Each new row is followed by what is left after taking away its nearest point in the smallest flat space through zero that holds the last named rows.

z838 (6 x 17)
[[ -9  29   6  -4   1 -16  16 -12  -8  15 -12  12   1   7 -14  14  -2]
 [ -1   7 -14  10  -3  -7  15 -19 -14  -2   9  -4  -2  -1   4   8  -4]
 [ -2 -13 -13  -6   4  -6   9  -3   9  13  -4 -12  -6 -14  -1   2 -19]
 [  8  19  -6  -4 -14 -10   2   4 -14  21  -1  -4 -11  -1 -23   6   9]
 [ -5   0  13   3 -15 -17   4  11 -17   3  -4  25  -1   1 -25  16  -2]
 [ 10   8 -10   3 -15 -25  16   0  -2  -2  17  -7  17   0 -12 -21  -9]]
New rows:
[ -7  -1 -23  -9  13   9  14   8  11   6   6  12   2   0   6   3  -1] -> [ -4   2 -20  -6   6   8  10  13   5   3  10  16   3   3   1   2   6]
[ -4 -10   5   2  -1   1   4  16   4   4   7   2   5   6   1  -5   5] -> [-6 -4  0  3  2  1  8  7  1  8  6 -1  1  6  3  1  5]
[ 14  -9  -1  -2  -7  10  -5  -1   1   0   1 -11   2   0  17   9   2] -> [11 -2  5 -4 -9  0  1  0  1  3 -3 -3  7  3  9 10 -2]
[ 15   5  -1   0  -1  -4   3 -17   4   2   6  11   8   2   2  -8  -1] -> [ 14  -3   0  -2  -1   1  -3 -11   4   6   2  12   0  -2   0  -2   0]
[ 0  5 -5 -8  0 12  4 17  3 -5  0 -9  1 -4  2 -8  0] -> [-5  6 -4 -4 -1  8  9 12 -4 -6 -1 -2  0 -3  1  1 -3]
[-16   9   1   2   4  -2   1  19   1  -2  -8   1  -2   6  12   0   4] -> [-13   5  -6   4   0  -5   4  18  -2  -1  -3  -4  -4   2  10  -1   1]

z481 (6 x 17)
[[-19  -1  -8   0   5  12  10   7  15   2   9   0 -16  11 -13   9   3]
 [  7 -11   6  -1  -7   6  21  -2   8  17  -4   8 -20 -15 -18  32  13]
 [ -1 -17  -2   5  -8  14  -7  13  24   7  10  16  11   4   6  -6   2]
 [-12   1  -8  -6 -11   9   3   7  16   1 -18  -3  -1   5  -1  13   4]
 [ 10 -11  12  -9 -11   9  10  12  31  10   8  22 -14  -2  -1  -1   1]
 [ -7  -2   0 -15  11   5  13  -7   6   4  -6  24 -26  -5   7  17   9]]
New rows:
[  1 -16  -2  -2   4  12  -7  -5  -5  -2  -5  13  -8 -16  -5  -9   3] -> [ -2  -9  -3  -2   0  10  -6  -1  -4  -6  -8   0  -7 -11 -11 -12  -1]
[ -6  -8 -16  -2   1   6   3  -7   1  -3   8  -3   3 -12  -4  11   0] -> [  0  -3 -10  -8  -3   1   2  -5   4  -7   7  -3   2 -11   0   1  -6]
[  4   8   4   9  -3  -6  16  -4  15 -17  -7   5 -13  -6 -15   5  -4] -> [  1   3  -2  15   1  -4   5  -6   9 -18  -5   9   1  -5  -5   0  -3]
[-15  16   4   0  -7  -5 -11 -16   0   5   5  -1  -7 -15 -11   5 -10] -> [-14  11   4   1 -10  -2 -15 -13   6   6   6   5  -1 -14  -6   2 -10]
[ -3 -11  15  11  -9   7   0  11  11  -9   7 -14 -10   7  17 -17  -8] -> [ -5 -12  11  12  -4   5   3   1  -2  -6  -2 -13 -13  -1  17  -1  -1]

z628 (6 x 17)
[[ -6  -3  -9  -6  -3  -1 -14  19  -1   6 -10  10   1  -1 -10  -2   5]
 [  1   1 -10   4   6   9  -8  22  -3 -16 -17  -4  24 -11  10 -15  -4]
 [ -4   4  -5   1  -3  -2   0  -6  -5  -1  13  -4  -7   0  -9  14  -5]
 [  1   7  -4   4  -3 -13   3  24  18  -7   9 -13  -9   7 -26   5   8]
 [ -6  10  21   2  -2 -13 -25  15  -3 -21  -6   9  10   2  17 -11  -8]
 [ 13 -16   9   7  10   7   2  21 -13   5  10  -5 -10  -1   6  -4  -4]]
New rows:
[  4   1  -2  -1   6   9  -2   4  13   4  -8  -2   7  -3 -13  -3   0] -> [ 3  2  6  0  6  7 -6 -2  6  3 -1  0  3 -2 -7  1 -6]
[ 11  -8   1  -4 -17  27  -8   8  23   4   3   7  -7 -15   6   1 -21] -> [  9  -2   3  -4 -20  22  -8   3  28   0   5   6  -8 -13   4   3 -21]
[  2  -8 -13  10   6 -18   6   1  -4   2  10  10   5  -1  12  -2  -2] -> [  0  -6 -14   9   4 -20   6   1   0   2   8  11   5   0   8  -2   0]
[  1   0 -17 -16  -3  -9 -23  30  17 -18   3 -15  -3  -2 -21 -12   0] -> [  6  -8  -6 -18   0   0 -11  -6   6  -6   6  -9  -7  -2   0 -11  -5]

z438 (6 x 17)
[[ 16  -2  15 -14  15   8  12  16  13  13 -11 -13  -1 -15 -14  -2  21]
 [ 15   1 -24  -7   8  -6   4  21  14  31  11 -21   0 -17  -2   4   2]
 [ 20   6   3 -19  -4   8  -6  -2 -15  18   6  11 -13 -11  -7   3  13]
 [ -8   3 -11  19   6   4 -10   6   4  36   9   0 -24 -15 -15  -2   0]
 [  6  -6  -2  12   3  -5   1  25   2  21  11   0  -8 -18 -13   6  13]
 [ 10  25  -7  -7  -6  21   4  -4  -6  36  12  -2   6  -2 -22   1   7]]
New rows:
[ -6   7  14   6 -13   5  12  12  11   6  12   6  -3  18  -3  -9 -14] -> [  2   2  12  -6 -10   1   8  12  11   5   9   5 -11  12   5  -9 -13]
[ 18  12  -2 -13  -5  10 -16  -5  -5  17  -4  -8  -2  -6  10  -1   2] -> [  5   4   5   7  -5   4 -12   3  -1   3  -6  -6   4  -2   9   0   1]
[  0   3  -8  15  -6  18 -12 -12   7 -23 -11  -8  -2  17  -1   7  -6] -> [ 13   0  -9   9  -5  15 -11   1   5 -12  -5  -8  -6   5  -5  12   4]
[  3 -15 -19   3   8   7   4 -17  12  -3   9   4  -1 -11   6   6  -7] -> [  5 -13  -8   4   6  12   8 -15   8  -5   8   8   4 -10  -2   7   1]

z737 (6 x 17)
[[ 29  28  16 -10   6   1   1  -8   6  -5   6   0  -2   6  -2  15 -19]
 [ -3   1   4  10  10   5   2  -7   4   0 -10   3  -2   8  18 -13   1]
 [ 19  12 -10  -9  -1  -6  -8   2 -27  13   2   5  -6   1  -9 -16  -1]
 [ -4  -6  18  -4   8   7 -13  -9   1  -8   3 -13  -8  -7 -11   0  13]
 [ 10 -22   7  21 -17 -15  -2 -15  18  12  -9  -1  -4  -1  -5  -5 -13]
 [ -4  -9  -8 -18  -6   6  -4   7  -3  12  -6  -6  -9   6   8  -2 -20]]
New rows:
[  9   9  12   3 -12  13   4   1 -12   1  17 -10  14  -6 -16  -4   1] -> [  0   2   9   6 -11  17   7   1  -6   4   9  -9  13   0  -1  -9  -5]
[ 12  10 -10  10   5  -6  13   5 -16  13 -15  14   5  -5  -9   5  -7] -> [ -1  -1   2   5  10   4   7   1  -7   6 -16   2  -1  -7  -8   9  -4]
[  0   1   8   2 -17   0  12  -2 -16  -2   9  -6   1  -9 -10 -17   7] -> [ -3   3  10  -1 -15   5  16  -2  -7  -4   6  -7   1  -3   1 -11  -3]
[ -4  -8  12   4  13  -2  -5   7  -5  14 -13  16   7 -12   8 -11  10] -> [  1  -4  14  -5   8  -2  -3  10   0  12  -8  13   8 -13   3   3   0]

z675 (6 x 17)
[[  8  -1 -11  10  32  -8  12   4  -6   4  13   1   4  10  -1  -7  -9]
 [  3 -11  -5   0  10 -11  -7 -20   2   7   0  -4 -14  20  11   0  16]
 [  9  11  -7  -6  16 -10   9  15  11 -20  -7   6  -1   7  -8  -2 -17]
 [ -1 -10   9   7  24  11 -23 -16  -3   7  -2 -24  -9 -15   0   2  14]
 [  1  14   7  15 -15 -24  -2  -9   3   0  28 -26  14 -17 -11 -10 -11]
 [ 20   4  -8  19   3  -2  -4 -13  -6   1   8 -11   6  -1   7 -21   9]]
New rows:
[ -3  14   5  -5  -1 -19   0   9   7   4   3   0   7   3  -2  -7   3] -> [-3  9  5 -4  4 -6 -4  8  2  8 -3  2  5  0  2 -6 10]
[ 4 -1 -3 -4 -3  6  4 17  9 -1 19 20 -5 -2 -1 -2  1] -> [  5  -3   0  -2   0   4  -6   8  11  -1  19   9 -10  -5  -1  -3   7]
[ -6   4  -4  -1 -10  -3  -2  14  16  12   2   0 -13   9 -11  -9 -11] -> [ -2   1  -5   4  -4   5  -6  11  11  15   0  -3 -13   5  -8 -13  -5]
